The rows come from 4 hidden closed curves, with some noise, and rows from the same curve form a group. Each curve winds through 4 dimensions. The rows are also pushed far along 2 directions, which tell nothing about the answers.
Known rows, each followed by its group:
[ 11   1  -8  13   1   7  11 -11 -13 -17  -4   6   7]	Z888
[  5   1   1  -8   2  -7 -11   7  -6   6  -5  -4  -4]	Z455
[ 7 -2 -8 15  3 12  2 -6  8 -8 -5  2 10]	Z888
[-15 -20   2   6  -1   7 -17   3  13  13  -4   2 -14]	Z146
[  8  14 -11  -5  -9  -3   9 -13  -8 -18  -3   0   4]	Z351
[-13 -15   2 -12 -18  11 -19  -1  21  16  -5  -2 -23]	Z146
[-8  1 -7 -3 -9  0  1 -9 -3 -5 -1  3 -6]	Z146
[-10  11   4 -22 -20  -9  -6  -9   2   0   8  -5 -16]	Z146
[  7  13  -4   6   7 -11  23 -10 -37 -24   7   8   9]	Z888
[-2 -5 10 23 18 14 13  4 -3  8 11  3 23]	Z455
[  0 -11   6   2  -1   3 -17   1   1   9  -3  -3 -10]	Z455
[  1   6   1 -14  -4  -6   1  10   2   9  -1  -4   1]	Z351
[ -1   9   4   5   9 -13   9   4 -14  -3   9  -2   8]	Z351
[ -5 -13   9   6  10  12   2  12   9  17   3   2   6]	Z888
[  8  10  -2   8   0  -7  17  -4 -24 -12   3   0   6]	Z351
[  8  11  -1  13  12 -11  21   2 -27 -11   6   1  15]	Z351
[  6   9  -6  19  15   1  14  -5  -3 -15   4   2  23]	Z888
[ -4   8  -8   0  -8   0  12 -12  -9 -12   2   3   3]	Z146
[-5 13 -2 -9 -6 -2 14 -3 -2 -2  7  0  8]	Z146
[ -1  -9   5   3   1  -3  -8  -4 -13  -4   1   3 -14]	Z888
[  2  -7  -1  -6  -2   2 -13   8  12   9  -9  -2  -7]	Z888
[ 13  14 -13 -10  -6 -12   4  -4 -13 -15  -8   0   0]	Z146
[ 6 -1 12 -1  6 -2 -8  8 10  9  4 -7  0]	Z146
[ -2 -24   2  21  11  13 -12   8  12   9  -8   4  -1]	Z455
[ -7  11   2 -16  -2 -21 -14   0   0  -2   5  -6 -11]	Z351
[ -1 -10  -1  17  22   6   6  17   5  10  -3   5  19]	Z455
[ -6   1   0  -7   5 -12  -8  10   0   6  -1  -1  -4]	Z455
[ -8   8   5 -25  -7 -24 -21   6   1   6   2  -8 -20]	Z351
[ -1  10  -2   8   2  -4   4 -12  -4 -16   7   0   5]	Z888
[ -1 -16   6  11   5   1 -18   7   5   9  -4  -2 -12]	Z351
[  6   7 -14   4   2 -10   6  -6 -16 -19  -7   5   2]	Z455
[-12  -8  10  -7 -16   2 -20  -9  11   6   4  -5 -25]	Z146
[  2   6 -11  -6  -5 -15  -6  -6 -12 -15  -7   2 -12]	Z455
[  8   5  -6  -2   0 -12  -4   1 -12  -8  -6  -2  -4]	Z351
[ -3   9   1 -17 -19  -8   2 -17 -18 -12   6   0 -18]	Z888
[ 8  2 -3 -4 -2  6  5  2 -3  5 -5 -1  8]	Z455

New rows, each followed by its group:
[  9   5   6  11  13  10  17   3 -12   6   7   0  26]	Z455
[ -4   4   1 -11   3 -10 -11   7   9   5   1  -4  -3]	Z351
[  3 -15  -1  25  20  10   1  10   2   4  -7   5  14]	Z455
[  4  30  -6 -16  -2 -17  21  -6 -25 -14   9  -1  15]	Z455
[  7  15 -12  -2   8 -20   8   1 -22 -17  -4   3   7]	Z455
[  1  16 -17   0   1 -12  17  -9 -24 -21  -2   7  10]	Z146
[17  2  6 20 21 14 21 11  5  3  5  0 34]	Z146
[-12  -6   2 -10 -10 -11 -24  -4   3   3  -2  -3 -27]	Z146
[ 14  19  -6  -8   1 -14   8  -4 -26 -12   0  -2   9]	Z455
[ -5  -1  -6   4   3  -9  -2  -2  -5 -10  -3   4  -5]	Z455
[ 10  -8  -1  34  23  13  24  -1 -20 -11   2  12  24]	Z888
[ 12  13  -5 -11   3 -13   3   7  -6  -5  -4  -3   6]	Z146
[13 15  5 -9 -5 -1  8 -3  2 -4  6 -7  6]	Z146
[  3  28  -3 -13  -1 -20  16  -6 -19 -16  10  -2   9]	Z146
[ 0 11 -4  0  0  3 11 -6  3 -8  4  1 13]	Z351
[ -3 -11  -9  16   8   8   5   2   6  -4  -8   8   6]	Z455
[ -7   9   7 -15  -7 -10  -4  -2   2   3   9  -6  -8]	Z146
[  0 -14  -6   4   2   9  -6   8  12   8 -12   4  -2]	Z455
[  2   6 -14   2  10  -3  15   9  -7  -3  -7   6  19]	Z146
[  2 -20   4   6   5   5 -13   6  -1   7  -7   3 -12]	Z888
[  6  12  -1 -26  -8 -20 -14   5  -2   0  -4  -7 -14]	Z146
[-6  3  1 -4 -6  6  7 -3  2  4  5  0  3]	Z455
[ -2  -6  13 -18 -14   7 -18   5  25  19   1  -9 -16]	Z146
[  6  16  -3  -4  -9  -5  10 -17 -22 -15   6  -1   2]	Z455
[-10 -26  17  16   0  24 -16   0  17  23   5  -2  -8]	Z455
[ -5 -30  11  17   3  23 -21   5  18  21  -4   0  -9]	Z455
[-2  2 -8 11  0 13 21 -7 -3 -6  1  7 18]	Z146
[ -2  20 -11 -13   1 -17  15   2 -15  -9   2   2  10]	Z146
[  7 -12  16  10   4  22  -1   6  24  16   5  -6   8]	Z146
[-6 -8 -6 18  5 15 12 -3  2 -1 -1  7 13]	Z146
[-4 -4 -9 15  8  5 10 -2 -6 -5 -3  8 12]	Z146
[ -2  15  -9  -7   5 -11  16   4 -10  -6   2   3  15]	Z146
[ -1 -19  -2  15   4  11 -10   2  10   4 -10   4  -5]	Z455
[ 8 -6  7 29 21 21 17  5 -7  8  7  3 32]	Z455
[-10   6   5 -12  -1 -14  -8   2  -5   4   7  -4  -9]	Z455
[ 3  5  2  5 11 -9  2  5 -6 -3  4 -1  7]	Z146
[  1  20 -14 -25  -6 -22   4   3 -13  -8  -6   0  -1]	Z146
[  6  13  -4 -17 -10 -11   7   5 -11   0  -3  -4  -2]	Z351
[ -6  10  -8 -18 -10 -26 -14  -7 -12 -14  -4  -1 -24]	Z455
[ 11 -14  -7  27  19  27  18  11   7   8  -9   8  31]	Z455
[14 10  8 10  5  9 19 -5  0 -7 10 -3 19]	Z146
[  4  18  -3  -7   7 -18  16  -1 -26 -15   7   3   8]	Z888
[16 12  4  3  2  7 18 -2  1 -6  7 -4 19]	Z146
[ -4  13 -14  -9  -8 -16   4 -10 -19 -16  -2   3  -5]	Z146
[ 12  10  -8  -6   1 -11  10   7 -14  -4  -6  -1   7]	Z351
[  4   5 -14  -3  -4   1   9  -3  -6  -8  -9   4   6]	Z146
[ -8 -20  11  27  10  18  -3  -4   7   5   8   5   1]	Z888
[ 19  19 -12  -1   0  -9  14  -8 -20 -24  -4   1  11]	Z146
[ -6 -23  15  21   7  19   0  14  11  25   3  -1   3]	Z351
[ -8  -3  -5 -18 -21   0 -14  -6   9   5  -7  -2 -21]	Z146
[-10   5   4 -18 -11  -6  -7   0   4   9   5  -4 -11]	Z455
[  1  15   8 -23  -8 -24 -15   0  -4  -2   6 -10 -18]	Z146
[ -2   9   2 -11 -10   2   6  -5  -4   3   6  -3   2]	Z455
[  2  -5   4  25  13  16  27  -7 -16  -8  10  10  20]	Z888
[ -5 -17   6   0 -11  16 -16  -4  13  14  -3  -2 -15]	Z455
[  6 -12   0  17   5  25  11   1   7   9  -3   4  17]	Z455
[-12  -9   1  -1  -8   2 -13  -6   5   3  -1   0 -16]	Z146
[-15  -1   0 -12 -15  -7 -11  -9   5  -2   2  -1 -22]	Z455
[ 16   9 -11   3   3  -5  18  -7 -30 -22  -6   8   7]	Z888
[-14   8  10 -22 -15 -20 -17  -4   0   4  10  -9 -25]	Z351
[ -4   2   2 -24 -25  -2 -18  -9   2   5  -2  -6 -26]	Z455
[ -1   8   4   8   1   2  11 -10 -14  -7  11   1   9]	Z455
[-11  -1  13 -17 -15 -15 -17   3  -3  12   7  -9 -27]	Z351
[ -4  -5  -6 -13 -14 -11 -22  -6   1  -4 -10  -1 -28]	Z455
[ 9 -1 12  0  0 12  2  4 16 10  4 -6  6]	Z146
[ -1 -20  10  16  12  19  13   7  -5  12   3   9   7]	Z888
[ 4 -6 17  6 -1 14 -4 -1 16  9  9 -7 -1]	Z146
[ -9 -15  -4   2  -1   5 -11   6  17   8 -10   3 -10]	Z455
[ -3 -14  10  -4  -8  19  -9   5  28  21  -1  -4  -6]	Z146
[  3 -17  -1   7   2  16  -6   9  14  15 -10   1   2]	Z455
[  1  25 -15 -15  -7 -18  19  -7 -17 -20   1   3   7]	Z455
[ 10 -15   2  23  11  21   4   3  11   5  -5   2  13]	Z146
[  5   3   3  12   9  -8  10   5 -19  -4   4  -1   7]	Z351
